There are 5 hidden switches. A switch that is on adds its own fixed numbers to the row, and there is some noise. The rows also spread widely along 3 directions, which tell nothing about the answers.
In the rows, zero is written as 128.
Known rows, each followed by its switches (1 for on, 0 for off):
[121 121 152 185 119 145 138 119 117 112 128 177 142 111 124 190 146  50
 135] : 0 1 1 1 1
[187 132 122 135 111 188 174 131 133 107 129 138 118 155  75 159 134  57
 136] : 1 1 0 0 0
[196 158 111 152  90 199 191 118 117 106 108 155 114 113  76 181 159  32
 129] : 1 1 0 1 1
[159 137 104 136 108 177 154 118 120  93 130 141 129 136 103 144 169  88
 137] : 1 0 0 0 0
[107 100 148 157 133 136 123 118 129  97 140 150 138 135 149 171 152  86
 137] : 0 0 1 0 1
[143 163 119 168  86 151 154 111 102 120 124 163 142 110 107 163 141  78
 136] : 0 1 0 1 0
[141 109 140 157 116 137 152 120 138 124 118 166 147 152  79 160 149  66
 151] : 1 1 0 1 0
[143 143 127 159  97 181 174 134 139 117 130 159 124 125 103 178 140  63
 134] : 1 1 0 0 1
[139 127 125 141 115 164 149 124 135 103 135 139 127 132 115 164 164  85
 134] : 1 0 0 0 1
[132 127 135 162 105 146 115 116 120  79 133 167 131 107 130 140 151  82
 138] : 1 0 0 1 0
[173 129 132 138 141 135 146 116 101  74 134 119 126 128 109 146 121  69
 120] : 0 0 0 1 0
[172  66 169 163 161 150 138 131 134  78 125 163 133 158  76 168 118  33
 159] : 1 1 1 1 0

New rows. What belongs after each?
[ 70 119 141 138 120 105 117 112 130 140 144 137 159 143 143 166 162 124
 143] : 0 0 0 0 1
[129 109 142 149 138 150 128 126 138  83 143 144 127 146 125 139 138  93
 146] : 1 0 0 0 0
[174 154  94 174  76 215 168 116 128  99 120 179 130 128 107 155 199  59
 138] : 1 1 1 0 0
[151  86 175 181 151 154 120 137 130  51 128 174 118 109 138 170 138  31
 138] : 1 0 1 1 1
[150 134 135 164 122 178 141 130 111  66 142 155 116  99 156 172 140  59
 119] : 0 0 1 0 1
[138 124  99 140  99 163 176 108 125 157 114 148 150 158  91 178 196  80
 134] : 0 1 1 0 1
[165 108 122 114 144 133 155 123 116  97 147  99 128 158  99 144 129  92
 128] : 0 0 0 0 0
[104 125 130 137 126 133 141 113 122 117 142 131 133 128 136 167 138 103
 128] : 0 0 0 0 1
[211 133  92 154  88 217 182 121 130  97 120 151 125 148  77 160 190  41
 140] : 1 1 1 0 0
[226 119 119 149 125 183 161 118 114  50 114 144 112 122  81 152 170  22
 125] : 1 0 1 1 0
[143 119 120 148 112 143 150 102 106 111 108 144 148 125 111 172 196  66
 116] : 0 0 1 1 1
[167 113 106 147 114 175 152 107 127  93 126 150 130 155 102 145 204  79
 139] : 1 0 1 0 0
[140 149 102 146  93 172 142 106 128 106 135 147 138 134 117 136 186 103
 138] : 1 0 0 0 0
[192 121 134 181 113 211 155 138 131  59 135 166 110 132  98 164 136  35
 150] : 1 1 1 0 0
[104 112 106 134 108 128 133  99 148 139 127 140 157 169 102 131 205 127
 143] : 1 0 0 0 0
[110 100 129 149 132 133 121 116 137 109 144 149 143 154 120 139 156 111
 148] : 1 0 0 0 0
[172 142 114 132 110 172 190 123 118 128 123 121 126 144  86 185 141  67
 126] : 0 1 0 0 1
[150 154 111 159  89 171 140 107 113  77 126 165 132 100 118 141 172  78
 134] : 1 0 0 1 0
[196 149  77 130  94 191 171 109 119  99 121 133 128 146  86 136 186  85
 124] : 1 0 0 0 0
[115 131 110 150 104 156 138 112 131 112 132 149 143 139 125 137 172 111
 145] : 1 0 0 0 0
[148 130 109 127 110 156 147 111 130 109 136 133 136 161  99 135 174  97
 135] : 1 0 0 0 0
[128 141 124 166 100 169 123 122 130  82 151 162 130 114 149 141 138  93
 139] : 1 0 0 0 0
[125 129 126 177 100 156 146 113 128 131 141 169 146 139 125 162 163  91
 149] : 0 1 1 0 0
[144 124 127 155  99 152 162 113 138 129 120 162 151 146  75 158 163  71
 155] : 1 1 0 1 0
[145 131 110 127 125 135 154 109 108 108 141 117 133 154 113 140 148 103
 130] : 0 0 0 0 0
[158 149 146 189  96 186 160 136 120  83 124 183 117  86 113 190 121  39
 127] : 1 1 0 1 1
[198 170 104 172  84 202 185 112  94  99 112 173 122  91 106 190 165  31
 117] : 0 1 1 1 1
[129 139 111 151  93 174 175 113 141 151 116 157 148 149  84 176 186  88
 147] : 1 1 0 0 1
[135 138 129 180  89 178 149 126 137 105 142 170 136 126 119 157 138  83
 148] : 1 1 0 0 0
[127 144 121 166  91 180 162 127 141 129 133 164 134 119 107 179 153  76
 149] : 1 1 0 0 1
[116  92 155 173 123 158 143 124 153 120 127 174 142 145 112 188 161  63
 158] : 1 1 1 0 1
[112 156 106 179  69 181 143 113 135 122 138 190 145 114 129 154 155 100
 151] : 1 1 0 0 0
[143 101 145 141 155 129 148 135 129 120 148 128 136 174  88 162 100  85
 142] : 0 1 0 0 0
[121 135 133 162 102 171 158 131 149 131 129 165 136 139 105 178 149  75
 140] : 1 1 0 0 1
[135 144 119 129 116 153 152 110 108 110 141 124 129 123 132 162 143  92
 120] : 0 0 0 0 1
[129 179 104 148  93 166 159 106 105 116 135 141 131  99 144 166 166 108
 114] : 0 0 0 0 1
[116 117 155 158 132 115 119 123 106  82 142 148 134 107 144 149 114  88
 138] : 0 0 0 1 0
[ 98 129 142 168 112 138 126 119 127 139 153 165 145 134 136 154 133 112
 151] : 0 1 0 0 0
[162  81 151 158 142 162 148 135 145  93 139 158 129 165  88 161 132  49
 158] : 1 1 1 0 0
[148 154 110 137  93 157 171 110 119 139 134 140 137 151 104 156 145  95
 138] : 0 1 0 0 0
[155 145 100 136 103 155 163 102 117 111 108 147 131 123  92 155 190  67
 119] : 1 0 0 1 1
[152 101 138 138 146 150 149 123 122  84 131 125 126 141 130 169 149  73
 125] : 0 0 1 0 1
[166 180 115 171  69 205 178 118 117 106 110 173 122  92 101 176 157  45
 123] : 1 1 0 1 1
[182 101 142 167 126 190 157 137 137  74 132 168 118 143  97 171 137  43
 147] : 1 1 1 0 0
[144 140 121 156 111 168 148 115 111  94 137 146 130 108 143 165 168  76
 121] : 0 0 1 0 1
[103 115 139 150 135 119 119 121 125 101 155 139 136 137 141 141 116 121
 143] : 0 0 0 0 0
[122  96 126 130 132 122 135 120 138 119 137 136 149 170 111 137 170 110
 145] : 1 0 0 0 0
[153 166 111 144  87 183 183 121 111 139 128 145 128 118 101 181 153  81
 124] : 0 1 0 0 1
[129 142 116 171  95 169 162 113 117 131 126 168 137 123 128 186 165  73
 133] : 0 1 1 0 1
[141 124 151 161 134 145 149 143 120 101 153 141 134 141 119 166  88  81
 143] : 0 1 0 0 0
[146 131 118 163 100 149 146  95 104 108 113 160 144 107 130 166 195  69
 119] : 0 0 1 1 1
[104 108 127 148 120 125 118 108 139 118 138 152 151 156 125 139 173 119
 155] : 1 0 0 0 0
